The rows come from 6 hidden closed curves, with some noise, and rows from the same curve form a group. Each curve winds through 6 dimensions. The rows are also pushed far along 4 directions, which tell nothing about the answers.
In the rows, 128 means zero.
Known rows, each followed by its group:
[181 128  95 133 125 104 131 116 132 136 193 111 126 140 123] => J_755
[140 102  92 172 128  88 108 115 137 121 137 198 108 169 133] => J_430
[127 137 120 138 149 128 134 110 133 128 150 153 144 142 159] => J_755
[132 189  63 123 107 116 159  88 104 137 174 132 156 101 154] => J_527
[143 162 121 118  92  95 114 106 154 124 162 134 147 105 132] => J_430
[121 137 138 129 139 137 121 123 114 111 111 180 148 116 162] => J_755
[176 125  93 116 135  74 124  90 158 152 212 149 117 195 155] => J_527
[123 138 145 126 144 150 131 150 128 110 102 129 135  89 115] => J_755
[127 202  94 149 101 141 168 113  72 143 155 111 139  78 120] => J_430
[161  72 124 154 153  62 111 105 161 131 124 209  97 213 142] => J_755
[134 114 127 108 123 135 109 126 162 109 163 123 133 138 141] => J_9
[118 196  63 158 113 137 126 111 123 121 165 167 173  73 160] => J_354
[ 87 105 174 133 149 147 104 142 143 118  99 131 137 134 136] => J_224
[174 151 135 137 161 122 164 143  92 173 139  98  99 128  98] => J_354
[150 119 161 126 120 108 147 177 160 193 190  36 119 126  97] => J_430
[ 68 179  85 122  70 157  96 105 125  84 126 157 175  73 157] => J_224
[131  89 192  94 137 155 123 169 113 140 100 113  87 163 109] => J_9
[155 102 140 118 168  94 144 102 122 141 107 172 103 185 141] => J_527
[146 149 134 121 164 175 162 154  71 153 114  99  96 124 106] => J_354
[109  91 157 144 143 147 111 153 177 115 119 114 122 135 114] => J_224
[104 122 165  98 113 130 104 138 173 122 133 130 158 111 154] => J_527
[119 126 161 148 127 128 144 156 140 146 127  90 127 104 103] => J_354
[162 187  70 154 105  88 130 108 104 129 160 182 147  82 140] => J_527
[111 122 115 119 158 177 128 124  86  91  79 154 116 132 134] => J_430
[104 181 106 126 106 135 109 107 112 100 137 178 179  79 172] => J_527
[147 167 100 108 123 138 140 110  61 134 143 125 111 132 126] => J_9
[190 178  78 156 153 121 167 112  36 136 139 174 105 118 123] => J_9
[125 138  91 160 122 131 126  86  81  98 118 207 102 161 136] => J_430
[175 155 112 131 171 120 154  98  80 156 183 127 108 174 135] => J_9
[106  81 106 142  99 115 103 124 177  96 117 181 145 139 151] => J_9
[139  91 200 134 187 135 149 142 103 152 111 100  87 183 103] => J_354
[108 120 121 148 153 129 115 102  85 109  88 212 116 171 152] => J_224
[163 158  85 118 143  94 137  73 105 138 140 194 127 165 165] => J_354
[126 156 129 143 133 115 148 106  78 153  84 134 104 137 109] => J_224
[127 116 153 125 158 140 150 137 136 160 161  82 121 158 129] => J_755
[113 121 119 147  83  77  99 116 231 141 172 105 153 125 127] => J_224
[ 72 143  96 167 126 181 126 126  86  99  83 179 133 112 140] => J_354
[179 185  43 142 128  96 133  82  73 127 168 163 112 129 122] => J_224
[129 149 128 118 140 145 126 115  82 116 120 132 139 116 139] => J_755
[ 93 147 100 141  98 104 100 106 169 133 161 108 158 121 136] => J_224
[124  90 115 164 157 157 116 121 106  67  85 202 119 138 136] => J_755
[126  80 129 157 149 140 149 141  91 140  98 140  71 192 101] => J_224
[173 153 127 106 167 142 171 114  60 175 180  68  86 180 109] => J_354
[148 144  90 168 145 110 126 102  77 118 128 218 116 153 144] => J_527
[143 100 181 115 157 105 137 141 141 159 123  80 111 156 109] => J_9
[ 97 146 166 101 118 173 124 158 103 107  80 137 154  70 144] => J_755
[149 131 114 141 155 123  98 124 157 126 143 180 127 151 146] => J_354
[107 171 165 122 142 166 130 137  86 117 109 117 145  83 129] => J_354
[104 159 142 131 136 156 153 138  47 145  94 133 126 114 132] => J_224
[186 156  80 142 151 102 120 107  94 115 154 187 117 130 132] => J_430
[112 141 113 134  90 113 114 114 163 111 158 102 175  84 136] => J_527
[132 102 101 132 112 119 102 122 155 102 151 173 119 158 143] => J_527
[116 155 143 118 169 164 158 139  79 151 117  97 143 113 141] => J_430
[171 157 126 143 155  76 126  99 124 144 153 159 134 137 138] => J_9
[ 77  99 185 107  90 143  92 163 169 107  81 120 137 104 119] => J_430
[157 151 133 102 153 107 163 106  94 181 161 110 114 167 142] => J_527
[144 107 141 121 159 118 152 113  88 172 148 116  96 209 135] => J_9
[172 111 150 101 155 103 151 102 144 150 188  98 109 186 132] => J_354
[126 140 132 116 124 128 162 133  79 162 121  64 112 125  98] => J_527
[157 146 136 141 131 102 169 134 140 199 183  38 109 141  98] => J_224
[ 99  93 160 156 170 168 164 137  82 122  75 108 113 150 118] => J_527
[184 174 110 151 174 110 165  96  91 168 175 109 108 151 118] => J_224
[111  96 116 148  80 113  97 125 210  97 152 157 136 132 134] => J_430
[128 138  86 149 144  82  95  81 144 133 165 146 131 173 141] => J_224
[155 105 135 119 132 125 120 153 172 133 137 122 113 130 113] => J_354
[ 66 118 159 121  87 154 118 157 130 117  74 105 147  83 123] => J_755
[ 88  69 202  87 124 165 115 176 177 121  97  55 130 128 113] => J_9
[105 120  99 158  74 111  97 132 183 103 153 160 148 106 134] => J_430
[130 156 137 112 106 109 130 135 147 150 155  69 150  89 116] => J_9
[110 109 131 127 105 150 106 155 141 103 123 142 127 113 127] => J_527
[159 140 100 155 151  99 131  99 145 125 173 181 149 138 164] => J_755
[168 100 138 149 192 104 136 124 114 156 146 156  99 198 136] => J_430
[153 150 107 129 135  98 147  96 152 152 182 145 149 142 161] => J_354
[122 181 133 112 119 135 148 132 102 143 134  71 158  66 122] => J_9
[169 179  61 151 135 129 159  95  47 125 156 144 127 113 132] => J_755
[165 201  68 143 130 105 154  61  64 123 143 173 126 118 133] => J_430
[119  87 177 151 131 112 106 155 187 128 124 133 119 143 116] => J_9
[172 156 113 148 152 108 138 124 142 128 167 136 146  92 128] => J_755

New rows. What belongs after each?
[142 146 131  92 151 146 143 139 105 155 158  68 128 129 127] => J_430
[138 145 120 120 123 159 127 135  74 104 104 169 112 115 125] => J_9
[165 130 135  95 181 122 153 123  94 185 170  65 104 184 127] => J_430
[151 133 124 135 143 103  99 116 145 119 172 185 139 148 158] => J_430
[141  81 174 130 182 147 124 143  86 134 111 160  71 214 123] => J_430
[160 124 158 118 140 128 107 174 199 156 176  86 135 113 116] => J_354
[107 147 115 138 148 139 151 122  96 138 109 126 111 133 117] => J_755
[122 106 142 102 114 134 134 146 171 147 168  81 126 142 130] => J_527
[164 112 101 133 129  83 121  99 121 140 158 136 111 178 128] => J_755
[118  60 212  92 164 136 124 150 153 135  85 114 102 183 127] => J_527
[ 90 145 156 136 128 157 129 136 101 118 114 110 158  90 136] => J_527
[140 133  96 139 150 106 137 100 138 143 179 135 120 168 138] => J_755
[110 146 155 110 125 204 146 169  47 114  73 124 108  90 109] => J_9
[138 165 126 131 152 127 152 102  50 142 136 105 131 130 128] => J_527
[104 158 100 144 152 158 135 104  79 111  80 212 138 128 166] => J_354
[154 111 151 118 158  98 109 125 157 153 179 134 128 175 150] => J_430
[124 126 142 118 164 186 156 145  63 141 108  98  83 158 107] => J_354
[100 195 109 145  80 109 128 117 152 146 146  92 178  54 129] => J_224
[ 96 112 160 120 123 138 110 146 161  96  85 131 162  82 135] => J_9
[131 147 126 151 144 139 167 140  95 158 134 102 125 114 119] => J_430
[168 108 129 124 115 111 107 139 191 120 193  92 149 113 126] => J_755
[138 125 101 140 112  85 131 110 161 169 199  93 121 170 128] => J_224
[101 139 133 138 142 149 113 135 127 103 112 175 163 100 161] => J_430
[ 89  99 118 168 121 102  98  98 150 109  71 185 116 167 129] => J_224
[157 150 130 113 138 107 117 129 176 162 184 120 149 130 151] => J_354
[168 100 150 105 172  85 134  98 128 159 148 148  96 225 142] => J_527
[142 158 105 121 100 116 116 112 157 101 138 140 154  76 128] => J_430
[125 112 118 141 137 153 148 124  40 123  78 139  95 156 115] => J_755
[102 116 130 129 112 151 109 129 111  91  95 144 141 112 132] => J_755
[108 163 144 123  95 157 110 147 134 108 153 135 156  79 140] => J_430
[ 99 129 121 155 150 133 140 122  98 121  70 169 112 134 116] => J_755
[164 174 134 108 138 125 141 140 130 144 162  90 143  78 114] => J_755
[ 90 137 115 147 136 167 144 125 108  96  81 152 149  90 141] => J_430
[130 159 131 144 157 147 177 133  79 182 153  83 117 139 122] => J_354
[143 139 156 122 137 114 145 128 123 162 175  50 141 128 120] => J_527
[115 127 161 113 144 155 147 158 154 145 135  71 157  96 132] => J_430
[139 156 164 121 158 157 156 137  44 157 137 110  97 151 120] => J_430
[138 161  96 147 111 119 138  86 106 114 144 163 125 130 130] => J_430
[132 192  88 127 109 124 119  82 115 109 152 181 159 101 165] => J_224
[127  85 142 105 154 117 103 127 167 133 142 126 129 179 150] => J_430
[ 81 135 128 113 116 145  97 131 128 105 109 152 160 107 158] => J_430
[112 161  79 178 132 142 161 100  57 127  96 160 112 127 121] => J_224
[125  75 126 133 126 122  93 116 141  93 108 162 120 168 133] => J_755
[ 88 123 165 126  94 134 114 152 147 124  70 121 133  94 112] => J_224
[115  76  93 155 124 112 112 105 136  95  98 210 119 175 152] => J_9
[139 171  90 155 120 129 134 122  68 122 125 180 127 100 136] => J_527
[142 217  82 155 165 115 146  78  42 141 148 158 149 111 148] => J_224
[115  91 140 124 121 117 143 128 170 144 147  67 131 146 117] => J_527
[130 107  97 151 119 120 103 101 118 101 144 199  95 186 135] => J_430
[163 214 113 139 142 127 169 105  89 163 169  93 137  92 125] => J_224
[169 217  63 149 119  86 153  62  62 141 129 175 124 111 128] => J_224
[115 135 149  95 106 148 119 149 138 136 136  65 122 112 104] => J_224
[111 192 126 133 134 143 135 120  95 135 139 123 168  77 147] => J_224
[117 163  72 142  91 117 101 103 151 108 173 149 153 105 142] => J_354
[119 140  95 149 137 156 132 126  70 103  93 156 103 121 111] => J_224
[ 94  96 125 150 126 161 143 144  93 101  59 166 124 116 129] => J_9
[103  86 173 134 157 143 129 160 152 122  75 126 100 142 103] => J_755
[114 159 121 131 115 150 144 110  98 109  96 140 132  98 122] => J_430
[ 86 134 149 149 120 161 105 138 141  92 105 171 153  98 148] => J_9
[ 79 132 122 167 125 175 157 143  78 122  69 130 113 110 109] => J_224
[ 76 119 128 129 107 156 119 150 169 104 120 119 143  99 129] => J_755
[100  92 165 141 135 157 116 160 114 118  91 154 112 147 129] => J_527
[136 192 116 150 156 146 162 114  15 152 134 142 128 118 140] => J_527
[146 117  80 170 162 107 143  77 117  96 134 188 131 155 148] => J_527
[155 181  87 166 145 106 140  91  74 130 162 173 150 115 154] => J_527
[121  75 122 123 141 114  96  92 140 111 121 193  91 237 150] => J_224
[121 132 157 114 161 195 147 169  54 119  82 109 100 114 108] => J_430
[110 123 141 158 161 157 148 151  81 129  86 149 121 124 128] => J_430
[147 138 183  93 145 124 159 154 149 162 136  69 146  95 121] => J_527
[144 126 120 152 125 105 139 124 173 148 161 105 120 137 111] => J_224
[113 125 116 143 121 151 128 126  81 116 122 156  96 158 124] => J_430
[151 128 142 113  84  77 102 126 214 145 158 108 134 119 112] => J_224
[170 169  92 108 103 110 109 127 158 133 230 108 149 103 136] => J_430
[126  93 132 152 107 101  92 161 203 117 148 150 146 113 131] => J_430
[115 119 156 111 144 166 143 158  80 124  73 123  98 127 109] => J_755
[124 171 163 118 155 159 157 160  85 163 142  80 155  82 137] => J_430
[102  84 115 164 116 109 114 113 165 125 116 152 107 179 124] => J_224
[108 108 144 152 127 122  89 122 176  76 114 191 149 114 140] => J_354
[120  88  98 146 118 101  90  93 133  88 104 202 120 174 143] => J_755
[165 129 166 111 151 113 141 158 174 162 174  62 127 110 102] => J_755
[105 116 149 118 142 153 155 121 112 121  90 152 126 147 150] => J_354
[152  99  86 144 151  98 125  98 150 132 165 159  97 202 133] => J_755
[101 145  75 179 118  97 109  72 114 103  86 209 130 146 140] => J_224
[158 188 128 127 146 139 142 132  73 150 178 127 135 110 136] => J_430
[173 183 103 142 172 146 163 131  47 158 128 131 103 116 110] => J_354
[ 96  96 155 131 126 170  85 179 195 107 109 143 141 109 136] => J_354
[149 116 136 129 166 133 163 134 115 171 170  72  95 181 113] => J_755
[ 87 104 182 108 110 189 112 178 141  96  91  78 154  71 118] => J_755
